There are 9 hidden switches. A switch that is on adds its own fixed numbers to the row, and there is some noise. The rows also spread widely along 11 directions, which tell nothing about the answers.
Known rows, each followed by its switches (1 for on, 0 for off):
[-11 -11  -8 -21  -7  -8   7   8  -2  -8  18   3  -5  11   9  15   7  10
 -11 -17 -19  -3   4   8   4  -1  -2  -5   8   2  -4 -15  11   4] : 0 1 0 1 0 0 0 0 1
[ -5   1  -1  -4  -2  -8   0   4  -4  -7  -8  -4  -7   6  11  10   7  -1
   0 -16   3  -4   7  -2 -15   7   9   7   3  -5   2  -7   9   6] : 0 1 1 1 0 1 0 0 1
[ -1   2  12  -6  -8   3 -11  -8   4 -27   2  -6   0   5  27   6  -1  -1
   5  -3 -10 -14 -31   3  15   3 -17  -9 -11   0   4   4 -14   1] : 0 0 0 0 0 1 0 1 0
[  4 -15  36   1 -16 -11   3  12 -14  21   2   0   9 -15 -37  16  -6   2
 -17 -45  -9   4  25 -26 -45  28  18  15   4 -16  13 -20 -10   3] : 0 1 1 0 0 0 1 0 1
[-13  19 -11   1  20 -15   6  17   5  16  -5   5  -1 -13 -12 -24 -15  12
  -3   4   5   1  21 -16   5 -19  11 -12   5   1  -1 -15   1  18] : 0 1 0 1 1 0 1 1 1
[ -1  -6  -4   4  -5   3  -6  -9   1 -10 -12  -9 -14   8   6  -8  -2   2
   5  15  -2   3  -7  -7   0  -4   7  -6  -1  -2   4  -1   9   3] : 1 0 0 0 1 0 0 0 1
[ -5   7  -3 -18  17 -21   6   9 -10  -5 -19  -5  -4 -13   1   3 -22   3
   3  -4 -11  -4  -9 -20   0   2   4  -9  -1 -28  -3  -7 -13  -4] : 0 1 0 1 0 0 1 1 1
[ -9  17 -14  -7  13 -26   2   4  -1   6 -10   5 -10  -9  16  -1  -2  -6
  -2  -2   6   2  -3   2 -10   4   1 -15 -12 -14   1   4   6   4] : 0 1 0 0 0 0 0 1 1
[ -3   4  15   0  -7   6 -13  -6   7 -10   1  -6  -3   3  12  -7   8   1
   5   0  -7 -14  -4  -4  -4   5  -5  -8  -1   8   2  -2  -2  10] : 0 1 0 0 0 0 0 1 0
[  6  -4   7  -5  -3   0   1  10  -6  -2  -6  -9   4  -8 -32  -4 -26  12
  -5 -15  -8   8  12 -27 -13  12  17  11   4 -13  14 -10 -10   7] : 0 0 1 1 0 1 0 0 1
[  4  -8  26   5 -19   6 -17 -10  -4 -12 -16 -19 -13   8  -8  -1   3   4
   1  -6 -13  -4   4 -17 -24  14   6   8   2  -3   6 -10  -5   6] : 1 1 0 1 0 0 0 0 1
[  3   4   0   2 -10 -17 -21  -3   4 -10 -12 -12 -17   3  -5  -9  -9   9
  -9   1  -8  10  -4 -17 -17   2   1 -12  -4 -12  16  -5  -2   4] : 0 0 1 0 1 0 0 0 0
[-15  17 -36  -7  30 -16  10   3   4  -8 -19   0 -14  -1  31  -2  12  -4
  15  23  19   5   2  12  15 -22   3  -9   5   2  -8   0  25  -3] : 0 0 1 1 1 0 0 1 0
[-12  19   9  20   1  -4  -1  10  -1  11   4  -5   2 -19 -11 -25 -12   5
   0  -2   3 -10   7 -20   5  -5   7  -2  -7   4  -7  -2  -8  23] : 1 0 0 1 0 0 0 0 0
[-18  32 -21  -2  25 -21   9   9   4  28 -11  14  -6 -11  -5 -12   6   4
  -2  -2  19  17  35   5  -8 -18  16   7   2   8  -4  -9  17  14] : 1 1 0 1 0 0 0 1 0
[ -7  20   5   7   7  -6  -5   5   4   4  -8  -3   2  -7  -1 -18 -11   7
  -1   4   7 -12   3  -7  10 -18   2  -3  -6   6  -1 -10 -11  17] : 0 1 0 1 0 1 0 1 1
[  5   0   0 -26   3   2  -1   1   1 -13  -6  -1   2  -7 -15   3 -32  10
   1   0 -14   8 -16 -15  10  11   2  -4  -9 -17   9   3 -19  -4] : 0 1 0 0 0 0 0 0 1
[ -7  -7 -23 -14  20  -1  30  17  -3   4  21   9   5 -11  -1  -3   1  -1
  12   7  -2   7  15   7  13  13   9  -7  15  11  -7   1  21   2] : 1 0 0 1 0 1 0 1 1
[ -1 -20  -3  -6  19   5  18  22 -12   7  -6  -5   5 -15 -16 -12 -10   6
  14  11 -14 -16  24 -31  -2   5  16  -4  28 -11 -15  -9   7   4] : 0 1 0 1 0 0 1 0 1
[ -8  -8  14  13 -15  12  10 -14  -4  -6   3  -9  -5   5  15  13  19  -9
   6  -6  12  -6  -9  14  12  -3   8  14 -14  19  -2 -10  10   3] : 1 0 0 1 0 0 0 0 1
[ 15 -25 -14 -27   3 -27   3  -5  -6  -8 -17 -11 -18   0 -22  22 -12   7
 -12  13 -18  32 -11  -1   4  -1  -1  -5  -7 -20  13 -23  -3 -30] : 0 1 0 1 0 0 1 0 1
[-11   9  -4  10   3   5  -5  -1   6   2 -13  -2  -8   8   7 -12   5   9
   5  -4  18  -4  15  -8  -5 -13  18  11   0  14   6 -10   9  18] : 0 1 0 1 1 1 0 0 0
[-11   0  -5   0   7  -1   9   2  -2  -9  -4  -1  -3   3  22   2   2   0
   7  -1  10 -13  -4   6  13  -8   4  -1  -4   6  -6  -5   7   6] : 0 1 0 1 1 1 0 0 1
[  0   2   4  20   2  -9  -6  -4   2   4 -17  -5  -8  -8  10  -8   8  -5
   5  11  22  -7  -3  -1  -5  -4   4  -2 -13   5   3  -2   3   4] : 0 1 0 0 1 1 0 0 0

New rows. What belongs after each?
[  0  -3  15 -13   2   1   1   2   2 -15   3  -3   5 -12   3   1 -11   1
  11   0 -11  -6 -18 -12   6  20  -9 -14  -1  -5   5   1 -14  -3] : 0 1 0 0 1 0 1 1 0
[ -4   8  10   8 -10  -2   0  -7   6  -4  -2  -3  -2  -2  -4   1  -6   4
  -5 -11  20   7  -6   7   5   2   9   8 -25  13  17  -9  -7  10] : 0 1 0 1 1 1 0 0 1
[-15   7 -16  -9   0  -7   1  -3   3   1  -9   5 -11  12  17   5  -3   7
  -5 -14  10   6  -1   2   0 -12  13   0  -9  -2   8  -8  10  10] : 0 1 0 0 1 0 0 0 1
[  2   5   9   1  -3  -2 -14  -4   1 -13 -13 -13  -4  -4   5  -9 -13   0
   2   9  -9 -10 -17 -14   1   1  -4 -13  -7 -13   5   1 -14   3] : 0 0 0 0 0 0 0 1 1
[ -1  -5 -26  -8  14 -16  13  11  -3   3   7   3  -5  -5  -3   0   0   6
  -1  10  -2   8  10   2  10  -6   1  -5   6   2  -1  -6  13  -1] : 0 0 0 1 0 1 0 0 0
[-12  13  -2  -2   9   2   4   0  -1  -6 -16  -2  -8  -7   9  -3   1  -2
  17  -1  10   0   6  -8 -10  13  13   7   1  -1  -3   6   7   6] : 1 1 0 1 1 0 0 0 0
[ -8   4   2 -10  -4  12  10 -14   9  -9   1   3  -2   4  -2  17   7  -2
   8  -4  19  21  -4  24  17   2   8  15 -18  24  10  -6   4  -1] : 1 1 0 1 1 0 0 0 1
[ 10 -16   9   3 -10 -11  -9  -9   2   2  -5  -7  -9  -3 -12   9   8  -6
  -6   9  -1  11  -3   4  -5   7  -2  -4 -11   1  13 -14   0  -9] : 0 1 0 0 0 0 1 0 1
[ -5  16  13   3   1  16  -7  -7   5 -12 -20 -14  -5  -4   3 -22 -14   2
  18   6   5 -10  -6 -22  -1   9  16   2  -5   2   3   3  -8  17] : 1 1 0 1 0 0 0 1 1
[ 10 -15  17  12   3  -9  10   3  -9   7  -7  -8   5 -19 -11  -3  -6  -1
   3   7   6  -4  -6 -13  -2   5   2  -5  -9  -3   8  -8  -8  -9] : 0 0 0 0 1 1 0 1 0
[ -5 -26   4  -5  13  10  35  17 -11  19  19  11  15 -16 -13   7   5  -5
   9   3   0  -4  18   3  22  -3  10   4  12  12 -17 -13  11  -4] : 1 1 0 0 0 0 1 0 1
[ -4   5 -10 -17  12   8  -5   4   4 -10  -6  -1  -5   4  -3  -7  -1   8
   9  19 -12   0  15  -1   9  -8   2   0  15   3 -11  -2   4   6] : 1 1 0 1 0 0 0 0 1
[ -7   3  16  -9   7  26   4   8  -3 -13  -5  -1  11  -2   3   2   3   1
  21 -11  -4 -22  17 -16  -9  15  11  17  18   2 -11   5  -5  10] : 0 1 0 1 0 0 0 0 0
[  3   3   5   6   6 -17  -1  -2   3  10 -13  -9 -10  -9 -19  -8  -2  14
  -9  17   5  10   8  -3   5 -24   0  -4  -7   8   9 -25  -3  -3] : 0 1 0 1 1 0 0 1 0
[  3  -4  35  10 -24  10 -16  -9   1   2  -3  -7   1   4 -16   4   4   7
  -8 -20  -1  -3   6 -13 -17   5   7  15  -7   8  14 -14 -13   9] : 0 1 0 0 0 0 0 0 0
[ -9  15  12 -14   6  16 -14   4   2 -25  -9  -2   3   0  17  -8 -15   6
  16   3 -17 -21 -11 -18   8   3  -8  -6   9  -8 -14  11 -18  11] : 1 1 0 0 1 0 0 0 0
[  2  -5  25   0  -1  14   5   5  -5 -13   3  -3  14 -14   1   7   5 -14
  21  -7   1 -21   2  -6  -8  35   1   8   5   3  -3   7 -12   5] : 0 1 0 1 0 1 1 0 1
[-11  20  19  24  -4  -7  -6   0   1   5 -11  -5  -1  -5   3 -12  -3   5
  -4 -16  15 -13   4 -12  -8 -14   8   5 -10   7   8 -13 -11  18] : 0 0 0 1 1 1 0 1 0
[ -4  21 -14  -3  18 -20   1   3   7  -2  -8   1  -5  -9  14  -1  14 -12
   9  14  19   5   8  20  -3   5  -3  -6  -6   7   0   4  12   1] : 0 1 1 1 0 1 0 1 1
[ -4  22  21   9  13  -2   3  -1   1   5  -7   2  11 -17   4   9  22 -16
  12   7  20 -13  14  19  -3  -1  -7   9  -8  14 -10   1  -9   2] : 0 1 0 1 0 0 0 1 1
[ 14 -14  30   0   3   9  -6   2  -6  -8 -12  -4   9  -2  -4  16  21  -6
  12  15  -3 -14  16   6  -9  -2 -13  10  17   7  -9  -8  -6 -14] : 0 1 1 0 1 1 0 0 0
[  7  -4   3  -5   5  10  -4  -2   3  -1 -11   1   1  -4 -12  -4   0   1
  12  14   2   9  12  -5  -4   8   7   9   5   6   2   1   0   0] : 1 1 0 0 0 1 0 0 0
[-15   4 -19  11  -2 -23  12   6   2  20   9  -1 -13  -6   2 -10   1   4
 -14  -8  19   6   5   4   4 -11  15  -7 -19   8   6 -15  20  16] : 0 1 0 1 0 0 0 0 1
[ -2  12  12  21  -6 -10   1  -2   0   9  -6  -1   3 -11 -12   2  -1  -4
  -6 -12  21   2   4   3  -5  -1   9  13 -22   6  11  -7  -9   9] : 0 0 0 1 0 1 0 0 1
[  0  10   3   6  13  -7  -1   0   3   6  -9  -2   0 -15   3  -8   6  -8
  10  24  11  -7   3   5   2  -1  -4 -11  -7   3  -5   3   0   0] : 0 1 0 0 0 0 0 1 1
[  1  -5 -22   3   3 -24   5  -7  -6  -1 -22 -11 -23   5  11   0  -2   1
  -3   2  10  12  -8  -3  -7  -5  16  -6 -12 -10  14 -11  15  -4] : 0 0 0 1 0 1 0 1 1
[-10   7  -2  -6   0 -16   6   3   1   6   5   5  -1  -7  -4  12   0  -2
  -9 -16   5   9   2   9   4   0   3   3 -13   3   5 -14   0   5] : 0 1 0 1 0 0 1 0 1
[  8  -1   4 -22  -4 -12  -6   7   1  -3   2  -1   0  -9 -29   5 -23  13
 -11  -8 -16  20   0 -14  -6  13  -1  -3  -3 -13  13  -7 -15  -5] : 0 1 1 0 0 0 0 0 0
[  3 -16  11  17  -6 -22  -2  12  -8   4   5 -20 -12 -18 -13 -21 -10  10
  -9  16 -15 -19  -6 -22  -4   1  -7 -29  -3 -10  -3 -13  -3   5] : 0 1 0 1 1 0 0 0 1
[  8  -9   2 -22   0  -6  -3  -3   7 -25  17  -3   0  -4   1  11   0   1
   3  25 -21   6 -20  18  17  11 -27 -25  -2   3   5   2 -10 -15] : 0 0 0 0 1 0 0 1 1
[ -2   4  17  11  -1  -4   8 -12  -1  -2 -13  -6  -2  -4  11  12  11  -9
   5  -6  27  -2  -9  16   2  -1   4   8 -22  13   8 -10  -2  -2] : 0 1 0 1 1 1 0 1 1
[ -4  24  16  14   8  -2 -12  10   3  11 -13   3   7  -9 -13 -12   2   5
   2  -3   8 -15  30 -10 -15 -12   4  15   5   4  -5  -7 -13  19] : 0 1 0 1 0 1 0 0 0
[  4  -7  -1  -2   7 -15   4  -3  -9  -3 -20  -3 -10  -3   6  16  16 -13
  11 -13   4   9  12  -6 -38  30  14  10   8 -12  11  -3  11 -11] : 0 0 0 1 0 1 1 1 0
[  4 -17   3   0  -8  -7   9   2  -5 -16   9 -15  -7 -13   4  -6 -16   3
   5  -1  -6  -9 -28 -16  10  28   0 -15 -16  -4   7   2  -3   0] : 0 1 0 1 0 1 0 0 0
[-10  -8   4  -2  25  13  32  21 -12  23 -10  12  17 -15 -20   6  -5   7
  11 -12  12  -6  40 -16   7 -21  28  26  20   5 -14 -24   4   3] : 0 1 0 1 1 0 1 0 0
[ -1  -5 -12  -7  -3 -13  11  -1   2   8   5   6  -2  -9 -15  10  -8  -1
  -8 -16   6  28  -4  -1   3  13  12   2 -17  -1  20  -7   2  -2] : 0 0 0 0 0 0 1 0 0
[  5 -18  -1 -11   4 -13  14  12  -7  12   1  -5  -3  -6 -31  10  -6  12
 -13   1  -8  13  19  -4   3 -12   8   4   6  -1   3 -26   6  -8] : 0 1 1 1 0 0 0 0 1
[ -5  10  -8 -23   6  13  -8  13  14 -24  24   7  10   7  13  -9  -2   9
   9   4 -20  -7   4   2  15   7 -16 -15  22  12  -1   8   1  14] : 0 0 1 0 0 1 0 1 0
[  3  -1   7 -16   9   5  12   7   4  -7  26   8  19 -17  -5   8   1  -1
   8  14 -10   0  -5  16  29   5 -21 -10   0  14  -5   3 -12  -8] : 0 0 0 0 0 0 0 1 0
[  6  10  16  -3 -12  -9 -26 -18   8 -23 -23 -11  -9  10   4  19  -1  -4
  -6  -5   3  10 -20  11   5  -7 -10  12 -21  -1  16 -15 -20  -4] : 0 1 1 1 0 1 1 0 1
[ -2  -2   7   2 -10   0  -3  -4   1   6  -6  -3  -4   1  -3   1  -2   6
  -5 -10   6   1   2 -10  -5  -2  11   6  -9   3  10 -11   0   6] : 0 1 0 0 0 0 0 0 0
[  2 -28  34 -10 -18  18   9   0 -18 -16   4 -10   8  -2   6  20  -6  -2
   6 -29 -18 -24 -17 -18 -11  30   6   5   1 -15  -2  -2 -12  -3] : 0 1 0 0 0 0 0 0 1
[-11  22  17 -12   7   2  -1   4   0  -4   3   9  17  -7  10  12  -5  -2
   0 -11  -3 -16  -5  11  15 -12 -14   1  -9   1  -9  -3 -21   6] : 0 1 0 0 0 0 0 1 1
[ -1   7  -2   6   1 -21   8   2  -4   7 -11 -10  -8 -24 -13 -19 -41   9
  -5  -7   8  13 -28 -32   0  13  16 -18 -30 -21  22   1 -13   6] : 0 0 0 0 1 0 0 1 0
[  3 -18  -2 -22  -3   4  -3 -12   1 -41   1 -17 -18  10  22  10   3   4
  13  22 -21  -1 -34   8  25   7 -18 -14  -1   2  -4  -1   2 -15] : 1 1 0 1 1 0 0 0 0
